The groups are shells around one centre, one inside the other: the same stretched ball of 7 dimensions in 6 sizes.
In the rows, zero is written as 128.
Known rows, each followed by its group:
[128  93  48 106 169 154 134 172 106]
z_568
[133 103  74 119 124 176 131 151 138]
z_568
[147  71  91 108 145 172 144 152 150]
z_125
[119 116 101  91 166 170 127 178 120]
z_125
[122 106 122 118 142 192 143 184 137]
z_373
[135  92  96  92 162 192 135 187 129]
z_568
[133  76  97 108 165 169 149 170 138]
z_969
[136  94 101 112 161 166 162 148 128]
z_598
[133  84  94 121 138 176 149 151 148]
z_768
[127  94  98 119 153 165 157 147 137]
z_768
[107 106  66 109 171 161 145 160 116]
z_969
[133 123  76 102 149 162 131 156 108]
z_125
[146  90  76 101 158 165 151 141 125]
z_969
[132  93 128 107 145 169 138 160 153]
z_598
[115  88  83 116 146 180 141 159 149]
z_768
[123  98  96 110 141 189 122 194 138]
z_125
[109 100 102 115 150 182 131 189 139]
z_969
[127  84  79 115 137 187 129 177 145]
z_125
[106 101  92 114 163 163 141 169 132]
z_969
[114  92  55 130 162 162 149 176 113]
z_598
[146  96 110 108 142 193 138 186 130]
z_568
[107 109  79 125 143 175 142 163 131]
z_598
[130  97  98 100 168 145 141 151 128]
z_373
[108 107  92 111 156 162 136 160 135]
z_768
[130  75  67 110 152 176 131 179 138]
z_568
[121 111  65 106 165 176 143 172 105]
z_598
[117 104  96 104 142 181 132 154 148]
z_768
[132 104  69 102 162 163 148 146 115]
z_768
[131  70  98 113 157 162 148 156 152]
z_125
[139  95  88 100 165 170 138 181 115]
z_598
[106 104  82 112 161 170 145 159 130]
z_768
[133  80  97 133 141 163 156 152 146]
z_125
[119  85  50 128 169 158 149 183 107]
z_568
[105 103  53 108 164 161 139 151 123]
z_125
[107 108  87 115 170 164 155 160 120]
z_373
[137  71  73 116 155 162 153 146 141]
z_969
[117 100 106 106 160 168 136 175 135]
z_768
[130  89  38 117 160 164 147 160 109]
z_373
[123 103  98  96 146 189 126 170 143]
z_768
[129 120 109  89 157 164 128 157 125]
z_598
[139  93 117 112 141 176 130 186 138]
z_568
[115 105  66 113 149 186 137 171 124]
z_969
[128  93  97 114 152 177 136 188 129]
z_768
[131 122 104  98 156 176 137 170 113]
z_598
[128 100  75 102 176 176 150 178 105]
z_373
[121 115  80 110 149 178 128 185 115]
z_969
[136  88  62 106 158 164 132 174 118]
z_125
[110  86  77 104 156 171 130 162 149]
z_568
[122 104  65 117 136 159 122 161 130]
z_568
[110 120  65 118 153 180 140 175 108]
z_568
[148  95 103 107 136 157 139 133 145]
z_598
[131 103  84  91 159 155 131 146 130]
z_969
[119  83  96 121 167 165 163 157 136]
z_125
[124 103 127  94 157 188 133 182 141]
z_373
[112 106  55 104 180 163 143 175 100]
z_373
[123 127 113  89 137 185 115 166 138]
z_373
[135 123 104  99 148 155 129 153 119]
z_373
[123  92  70 118 151 184 149 165 128]
z_969
[104 106  60 120 153 176 145 158 126]
z_373
[131  82  76 119 173 148 162 154 118]
z_598

New rows, each followed by its group:
[135  89  54 111 159 171 150 156 117]
z_598
[138  93  62 116 161 162 151 166 106]
z_598
[117  92  59 118 162 169 156 151 123]
z_598
[118  98  66 122 137 171 135 155 136]
z_969
[134  84  71 106 160 175 140 175 125]
z_768
[128  94  52 112 159 164 149 148 117]
z_969
[133  97 129 120 130 174 142 155 156]
z_373
[136  78  80 109 165 178 148 180 125]
z_598
[132  93  87 104 176 164 158 159 116]
z_598
[131  97  57 102 161 155 136 153 118]
z_768
[137 102  92  96 167 151 146 143 121]
z_969
[127  89  88 112 169 173 157 168 123]
z_768
[123 112  77 113 155 154 141 155 114]
z_768
[123  93  89 125 134 175 144 151 148]
z_969
[139 102 100 115 146 159 141 159 126]
z_768
[139 102 117 108 151 168 138 176 128]
z_598
[127 105  82  98 140 187 128 155 140]
z_598
[152 100  94  91 161 163 144 149 119]
z_598
[133  76 100 120 153 168 149 169 143]
z_768
[134  89  88  98 171 166 140 177 121]
z_598
[148  92  83  96 167 165 151 152 117]
z_598
[133 101 119  97 143 170 128 156 151]
z_969
[144  90 106  96 165 171 153 154 130]
z_598
[139  91 124  94 156 174 144 153 149]
z_125
[142  91 107 110 145 186 143 173 137]
z_768
[150 101 124 101 142 176 136 167 136]
z_598
[145  77 122 110 150 169 153 152 153]
z_125
[115 107  94 115 161 153 137 173 120]
z_373
[144 111 110  98 138 172 134 146 136]
z_768
[125 114  78  96 152 168 117 176 118]
z_125
[125 105  82  95 172 148 141 145 120]
z_125
[120 119  71 103 148 186 124 182 113]
z_125
[136  96  87 116 142 190 147 167 130]
z_125
[120 105  85  98 149 186 119 182 133]
z_969
[155  85 113 106 147 151 151 133 144]
z_373
[118 106  66  94 163 175 135 156 123]
z_598
[123 101  88 124 136 170 130 175 133]
z_598
[129 111  90 108 142 154 134 139 134]
z_969
[122 100  47 101 177 156 147 152 105]
z_373
[132 116  79  95 151 162 126 154 118]
z_768
[113 107 121 109 141 178 134 160 154]
z_125
[117  94  79 130 170 157 163 169 112]
z_568
[101 100  81 105 168 186 131 197 127]
z_568
[122  98 106 120 141 169 132 178 140]
z_598
[134 100  60 122 160 151 159 147 105]
z_568
[141 103 100 110 145 183 140 177 123]
z_969
[137  88 106 100 169 159 144 168 129]
z_125
[138 117 107  89 160 168 139 153 119]
z_598
[126  93  70 124 148 156 140 161 126]
z_768
